The rows are grouped in 4 different ways at once. Each group adds its own fixed numbers to the row, and there is some noise. The rows also spread widely along 11 directions, which tell nothing about the answers.
In the rows, 128 means zero.
Known rows, each followed by its group in each grouping:
[153 130 138 135 140 137 158 130 118 128 115  76 110 152 139 118 126 102
 132 137 125]
Bazo z_764 tozi z_970
[137 167 118 238  83 122 159 159 119 161 160 115 137 127  72  70 108  96
  62 147 116]
Fuv z_264 vuv z_370
[124 109 126 182  96  80 160 136 153 168 134  86  73 135  77 141 111  98
 102 132 123]
Bazo z_264 podek z_302
[174 105 155 141  79 111 153  87 170 126 109 128  65 118 121 122 148 137
  82  98  91]
vagev z_678 tozi z_25
[168 123 150 141 140 148  95 128 149 126 156 172 138 106 180 149  82  74
 107 124 112]
vagev z_678 podek z_370
[ 98 108  94 119 104   4 145 126 127 151 160 136  91  68  72 143 135  58
 101 124 163]
tobef z_767 vuv z_25
[102 127 158 186  86 127 140 119 149 117 135 146 117  45 109 137 143 147
 122  72  79]
tobef z_767 tozi z_970
[174 132 102 153  99 110 161 129 149 132 104 129 112 137 120  80 136 113
  69 102 115]
Fuv z_764 tozi z_302
[168 162 106 167 131  97 110 146 123 134 160 127  86 112 110 109 113 126
 124 149 144]
tobef z_767 vuv z_970
[214 145 137 141 138 146  67 146 135 125 188 150 128 123 187 146  91  91
 133 171 136]
tobef z_767 vuv z_25
[146 128  90 141 155 150 167  94 110 143 120  71  52 129 121 129 149 124
 120 104 111]
Fuv z_764 podek z_970
[160 111 115 198  82  91 138 157 179 177 149 117 117 122 113 124 113 114
  86 119 114]
Fuv z_767 podek z_25
[157 124 119 129 140 104 127 160 143 125 127 126 107 122 146 140 127 116
 143 124 130]
Bazo z_764 tozi z_970
[125 128  97 103 149  57 136 156 110 127 139 130 115 105 126 121 135  82
 143 125 164]
Bazo z_678 vuv z_970
[169 138 157 153 121 125 113 120 138 113 136 148  93 113 129 130 112 104
 116 145 111]
Fuv z_678 tozi z_302
[146 159 132 169 144  94 100 155 143 117 125 166  88 119 105 126  89  99
  99 154 131]
tobef z_678 vuv z_970
[107 143 118 155 141 115 138 161 108 140 162 113 132 111 136 148 103  62
 142 148 145]
tobef z_264 tozi z_970
[202 144 132 150 135 122  83 131 141 133 179 153 118 123 167 135  72  85
 109 165 144]
vagev z_767 vuv z_970
[153 122 149 178  98 118 139 141 167 149 135 123 118 122 128 115 110 112
 100 120 106]
vagev z_678 podek z_25
[172 149  93 173  92  86 160 155 134 148 127 106  72 140  83  71 162 154
  97 122 124]
Bazo z_264 vuv z_25
[131 128 118 147 115 134 146 160 142 119 110 138 183 105 166  97 128 110
 105  74 112]
tobef z_678 vuv z_970
[149 117 129 164  76 105 149 146 145 139 151 143 104 114 101 135 154 112
  88 145 102]
Bazo z_767 vuv z_302
[160 111 152 151 107 114 109 132 176 128 128 148 108  87 139 140 138 144
 131  82  92]
Fuv z_767 podek z_25
[175 158 140 142 143 136 100 161 132 113 149 166 127 119 168 123 113 118
 146 145 127]
vagev z_767 tozi z_970
[162 110 169 169  87 104 141 139 167 141 114  89  94 144 105 133 126 141
 125 130 104]
Bazo z_767 tozi z_370
[125 118 114 137 142 111 159 110 118 146 133  79  78 126 116 141 134  90
 124 128 128]
Fuv z_678 podek z_970
[ 87 119  85 170 111 114 181 143 104 160 159 109 103  97  91 156 154  82
  96 133 119]
Bazo z_767 vuv z_970
[182 135 142 129 119  97 108 133 145 105 135 153  77  94 124 122 155 150
 147 120 109]
Fuv z_764 tozi z_370
[158 157 154 159 150 130 114 108 113 127 158 102  81 110 123 115 103 109
 151 134 127]
Fuv z_264 podek z_970
[171 121 137 127 124 134 119 137 133 118 173 156 134  92 178 149 126  86
 128 139 118]
Bazo z_764 tozi z_970

New rows, each followed by its group in each grouping:
[162 127 179 128  89 100 102 120 142  94 165 185 117  58 135 134 153 122
 148 123 102]
Fuv z_767 tozi z_302
[128 123 155 182 106 142 131 103 139 131 135 122 115  77 114 142 112 121
 115  87  90]
Fuv z_767 tozi z_370
[151 139 132 102 135  53 117 147 118 110 149 148  71  92 110 128 168 112
 169 154 145]
Fuv z_678 tozi z_25
[127 135 167 123 135 145 152 125 116 110 113 121 126 124 142 119 139  95
 134 123 110]
vagev z_678 tozi z_25
[146 145 124 141 141 127  95 142 130 111 151 183 115  97 147 150 102  80
 111 127 122]
tobef z_264 vuv z_302
[152 161 201 213  71 121 124 107 142 112 138 150 102  93  69  83  99 125
  82 129  88]
Bazo z_264 vuv z_302
[128 154  80 115 155 115 123 111  86 114 180 184  62  63 129 152 152  87
 117 123 133]
vagev z_264 vuv z_970
[136 134  81 139 146 131 144 155 119 141 135 134  98 123 134 132 157 109
 120 102 113]
Fuv z_264 podek z_370
[152 125 110 186 108 118 124 208 162 161 166 105 164 116 163 132 123 140
 163 121 125]
tobef z_767 podek z_970
[132 140 128 163 129 166 146 171 130 124 133 128 112 132 150 153 148 113
 128 142  97]
tobef z_264 tozi z_970
[162 148 168 184 129 132 115 130 147 123 118 115 126 124 134 104  71 109
 119 127 120]
Fuv z_678 tozi z_970
[144 111 116 143 114  79 126 164 154 142 125 122 105 131 113 146 121 113
 126 128 130]
Bazo z_767 vuv z_302
[184 138  99 153 106 104 122 123 136 134 176 150  70 104 115 127 133 115
  99 153 125]
vagev z_764 vuv z_302
[137 128 131 179 118  73 129 148 151 155 153 110  84 114  91 138 111 107
 125 150 132]
Fuv z_767 podek z_970
[128 100 144 118 126 105 126 154 155 117 120 131 121  86 146 149 169 143
 174  77  98]
Fuv z_678 podek z_370
[171 149 129 167 131 152 123 131 131 120 146 143 128 105 153 110 108 107
 108 120 112]
Fuv z_764 tozi z_970
[128 112 118 209 106 118 153 150 146 183 175  71 156 111 127 131  71  72
 106 128 133]
Bazo z_764 podek z_970
[208 159  95 179 146  86  79 163 145 147 163 143  86 134 119 108  64 104
 102 165 158]
Bazo z_764 vuv z_25
[177 154 118 190 113 112 108 154 129 152 174 118 149 113 131  87  90 101
 115 139 144]
Fuv z_767 vuv z_25
[141 127 136 151 103 134 148 118 123 128 137 136 138  96 133 109 128 102
  98  96 107]
Bazo z_767 tozi z_370
[141 153 118 173 162 122  93 121 127 144 162 117  72  83 126 138  83 125
 162  94 133]
vagev z_264 podek z_25
[123 133  80 166 134  89 150 130 126 158 147 101 104  99 114 111 104  95
 106 102 144]
tobef z_678 podek z_970
[133 134  98 155 135 119 133 129 132 138 126 142 117  99 136 124 104  83
  96  83 126]
Fuv z_264 tozi z_25
[145 138 145 169 135 124 105 124 129 138 163 141 107  96 124 153  88  74
 117 148 125]
Fuv z_767 tozi z_25
[165 130 142 150 107 175 120 170 157 111 129 207 147 127 176 157 143  98
  74 137  74]
tobef z_767 tozi z_370
[144 155  80 173 187 115  75 131 116 148 169 138  73  88 135 164  43  77
 131 136 160]
tobef z_678 tozi z_25
[196 144 152 143 118  95 119 137 131 134 163 130 103 155 132 121 104  69
 106 205 148]
Fuv z_767 tozi z_970
[202  99 138 134 133  69  54 141 186 133 161 123  38 122 140 212  96 133
 177 155 137]
Fuv z_264 vuv z_302
[166 134 130 141 127 141 140 149 140 128 119 136 102 157 139 123 142 101
 107 139 103]
Fuv z_264 podek z_302
[151 141 117 169 137 110 128 142 135 150 145 104 111 126 132 113  98  99
 126 119 137]
Fuv z_264 podek z_970
[192 107 126 140 103  84  90 119 181 126 134 165  84 103 138 145  93 119
  96  94 121]
Bazo z_264 vuv z_302
[113 133 126 171 132  92 135 119 131 133 119 111  70  92  75 134 100 116
 126 106 124]
Bazo z_764 tozi z_302
[176 149 156 130 131  94 106 143 130 117 149 129  66 130 114 127 138 140
 170 170 133]
vagev z_767 tozi z_370
[104 150 153 156 135 143 146 116  98 109 146 159  83  81  87 149 151  87
 114 148  92]
Fuv z_764 tozi z_370
[168 137 162  89 118 105 115  87 124  83 152 237  93  68 130 118 163  69
  73 128  95]
Fuv z_764 podek z_370
[161 145 114 167 112  55 124 135 154 134  95 130  70 127  74  84  97 143
 102 103 141]
Bazo z_767 tozi z_302
[135 113 158 158 105 144 159 114 153 120  95 118  99 116 112 138 147 127
 100  94  75]
Fuv z_764 tozi z_370
[156 119 105 169  94 116 136 121 143 147 151 114 128  87 135 119 117 121
 114  86 120]
Fuv z_767 tozi z_302
[149 140 159 179 124 131 116 105 144 128 151 158 114  85 123 121  73  80
  79 118 107]
Bazo z_764 podek z_970
[104 129 173 145 124  74 137 118 100 134 153  53 107  94  73 127 129 110
 188 140 142]
Fuv z_767 vuv z_370
[117 148  97 153 160 147 164 169 114 121  59  88 118 160 114  88 142 147
 136  85 113]
Bazo z_678 vuv z_302
[176 136 132 120 145  55  87 129 144 116 134 170  62 115 113 136 101  93
 121 151 149]
Fuv z_678 tozi z_370
[114 117  67 217 127  87 139 193 156 184 150  74  84 125  86 174  98 120
 144 143 137]
Fuv z_764 tozi z_302
[157 133 122 144 135 115 133 137 121 134 154 105 114 123 133 131 121  85
 126 150 136]
Fuv z_764 vuv z_970
[168 140 132 156 114 111 122 172 139 132 150 114 125 132 138 119 133 128
 142 152 129]
tobef z_767 vuv z_970
[ 94 109  94 165  95 101 157 157 135 147 171 133 130  48 127 158 165 114
 142  81 110]
Fuv z_264 tozi z_970
[170 149 151 148 109 120 130  87 113 117 155 113 113  91 123  84 110 104
 114 119 127]
tobef z_764 tozi z_370
[153 122 120 150 112 116 141 135 136 140 165 132 123  91 142 120 133 104
 115 114 118]
Bazo z_764 podek z_970
[168 113 178 155 115 138 106 103 134 133 180  84 149  92 163 143  69  83
 162 132 130]
Bazo z_764 tozi z_302
[141 151  73 164  90 147 192 172  87 148 169 126 149 136 118  84 198  93
  84 162 114]
Fuv z_767 vuv z_302
[220 138 173 161 143  97  63 111 165 135 151 114  91 140 137 116  21  98
 131 153 150]
Bazo z_764 podek z_302
[146 129 119  93 150  83 130 131 129 112 105 156  95 130 143 130 118  73
 107 111 142]
Bazo z_264 tozi z_970
[136 127 135 122 124  96 134 118 132 118 132 139 113  96 127 124 118  93
 129 109 130]
vagev z_764 tozi z_302
[175 127 155 138  74  92 132  98 149 120 136 142 142  99 136  81 106  97
  86 103 127]
tobef z_767 tozi z_302
[205 130 118 105 161 144  98 141 141 121 143 140 101 141 199 137 119 114
 142 117 126]
Bazo z_264 podek z_970
[151 131 118 144 131 113 138 121 129 143 159 132  87 115 134 131 118  87
 107 142 129]
vagev z_678 podek z_970
[212 138 126 149 110  82  96 140 160 133 152 161  83 145 135 125  90  86
  92 169 143]
Fuv z_264 tozi z_302
[179 159 137 170 119  87 105 160 134 138 171 140 128 134 124 103  83  71
 105 178 152]
Fuv z_264 vuv z_970
[148 133 159 168 119 123 122 105 145 117 132 125  97  81 119 129 109 123
 125 105 104]
Fuv z_764 tozi z_970
[128  90 140 139 116  90 133 148 168 145 123 110 127 119 144 177 109  87
 130 117 126]
Fuv z_767 tozi z_970
[133 149 190 171 100 156 168 123 123 113 114 150 140 126 101  78 136  87
  65 134  76]
Bazo z_764 podek z_370
[118 141 102 156 148 120 136 139 113 145 159 121 116 106 142 145  91  71
 126 122 147]
vagev z_264 tozi z_970
[141 113 180 119 118  61 130 119 147 124 128 125 108 120 102 128 115  71
 122 141 130]
Fuv z_764 podek z_370
[147 122 128 166 130 172 148 121 141 131 111  94  96 121 135 130 146 149
 133  85  79]
Fuv z_764 podek z_302
[157 140 140 136 119 123 144  99 109 122 149 111  98 115 126 114 137  92
 110 130 121]
Fuv z_264 vuv z_970
[186 124 165 161 111  84  89 170 195 125 101 162 108 154 128 132  77 120
 107 145 123]
Bazo z_767 tozi z_302
[116 136 131 191 119 183 144 100 121 127 126 117 100  96 114 142 119 114
  95  83  77]
Fuv z_264 vuv z_302
[105 101  41 164 110  67 170 163 125 188 167 105 100 127  89 174 130  50
  81 157 150]
Fuv z_767 vuv z_302
[211 145  73 138 158 167  81 117 136 124 157 189 110  96 206 137  93 106
  92  93 123]
Fuv z_767 tozi z_970
[180 142 155 174 123 131 110 131 135 139 175  71 130 114 148 112  86 129
 169 140 138]
vagev z_764 vuv z_970
[117 135 110 161 114 120 176 157  94 148 178  87 139 101 121 116 150  90
 146 147 136]
Bazo z_764 tozi z_970
[220 129 191 173  83 112 104 131 169 135 151  93 111 153 136 106 100 121
 122 163 119]
Fuv z_264 vuv z_25
[155 133  94 118 143 105 107 150 119 126 177 155 129  80 163 141 132  85
 138 127 142]
tobef z_764 vuv z_25
[160 162 109 136 152 147 136 141  93 117 146 120 131 112 161  89 139 115
 149 123 134]
Fuv z_678 tozi z_970
[148 119 121 159 134 128 124 121 150 148 132 125  97 110 133 145 110 103
 104  98 110]
Fuv z_767 podek z_25
[179 131 114 175 130  99  95 116 138 154 180 116  72 110 117 156  68  94
 107 156 145]
Bazo z_767 vuv z_970
[136 117 114 117 121 132 181 142 120 131 116 124 134 136 137 105 172  92
  97 104 104]
Bazo z_764 podek z_370
[191 129 128 129 136 145 117 125 139 115 131 130 101 132 163 136 126 115
 128 129 115]
Fuv z_764 tozi z_302
[151 174 126 173 140 118 113 150 116 120 140 152  97 123 110 105 100  99
 120 148 131]
Fuv z_264 tozi z_302
[164 160 170 157 134 122 137 107 132 116 119 119  56 141  93  96 119 125
 111 155 113]
vagev z_764 podek z_970
[149 141  99 169 130 123 142 152 128 148 157 124 126 109 135 107 115 102
 111 120 126]
Bazo z_764 podek z_970
[182  89  89 131  74 114 153 170 178 145 128 135 124 140 164 141 180 146
 106 105 100]
vagev z_767 vuv z_302
[142 130 126 165  94  59 144 168 146 148 127 105 119 138  83 102 129 112
 120 148 138]
Fuv z_767 vuv z_302
[105  79 147 159 112  83 146 102 170 157  93  57  82 122  92 185  87 101
 129  90 119]
Fuv z_767 tozi z_302
[125 135 111 132 131 147 150 110  86 125 166 134  98  90 127 147 149  84
 124 134 116]
Bazo z_767 tozi z_302
[180 154 142 140 155 103  87 160 133 130 158 111  91 136 145 124 103 116
 178 156 147]
tobef z_264 podek z_25
[159 148 141 139 153 100 118 113 111 132 151 109  79 143 123 135  70  54
 116 173 159]
Bazo z_264 tozi z_970
[182 110 146  88 127  96 119 133 154 112 103 145 117 168 160 141 118  64
  98 141 129]
Fuv z_264 vuv z_302
[122 122 152 145 100 111 152 119 143 124 125 157 119  90 117 118 145  87
  81 107  95]
tobef z_678 podek z_25
[152 122 143 156 112  61 118 112 152 144 161 139  64  90  85 141 113  89
 105 146 125]
Fuv z_764 podek z_25
[132 137 118 140 115 118 155 127  96 131 164 113  90 103 105 136 168 103
 142 155 122]
Fuv z_767 tozi z_302
[157 120 179 163 114  69 102 106 164 128 118 135  78 134  85 140  48  65
  74 161 133]
Bazo z_678 vuv z_302
[180 116 132 143  97 127 135  94 147 126 133 156  44 127 103 159 160 112
  57 145  85]
Fuv z_767 vuv z_370
[159 121  96 147  84 107 160 161 154 139 140 160 126 128 151 125 151  90
  65 123 114]
tobef z_264 tozi z_970
[151 136 152 161 149 136  98 120 136 121 155 128 100  94 143 163  83  90
 141 139 121]
Fuv z_764 tozi z_970
[154 185 190 150 160 147  82  93 109  91 137 196 121  83 134  86  74  70
 101 114 112]
Fuv z_264 podek z_25
[149 132 124 148 140 111 127 156 145 133 113 126 117 137 133 114 113 105
 128 120 125]
Fuv z_678 podek z_302
[187 119 129 169  99 158 145 165 156 141 145 105 162 142 181 121 130 113
 118 133 107]
Fuv z_764 tozi z_970
[118 170 162 190 129 138 105 117 104 117 172 163  84  76  87 146  93  88
 120 169 113]
tobef z_767 tozi z_302
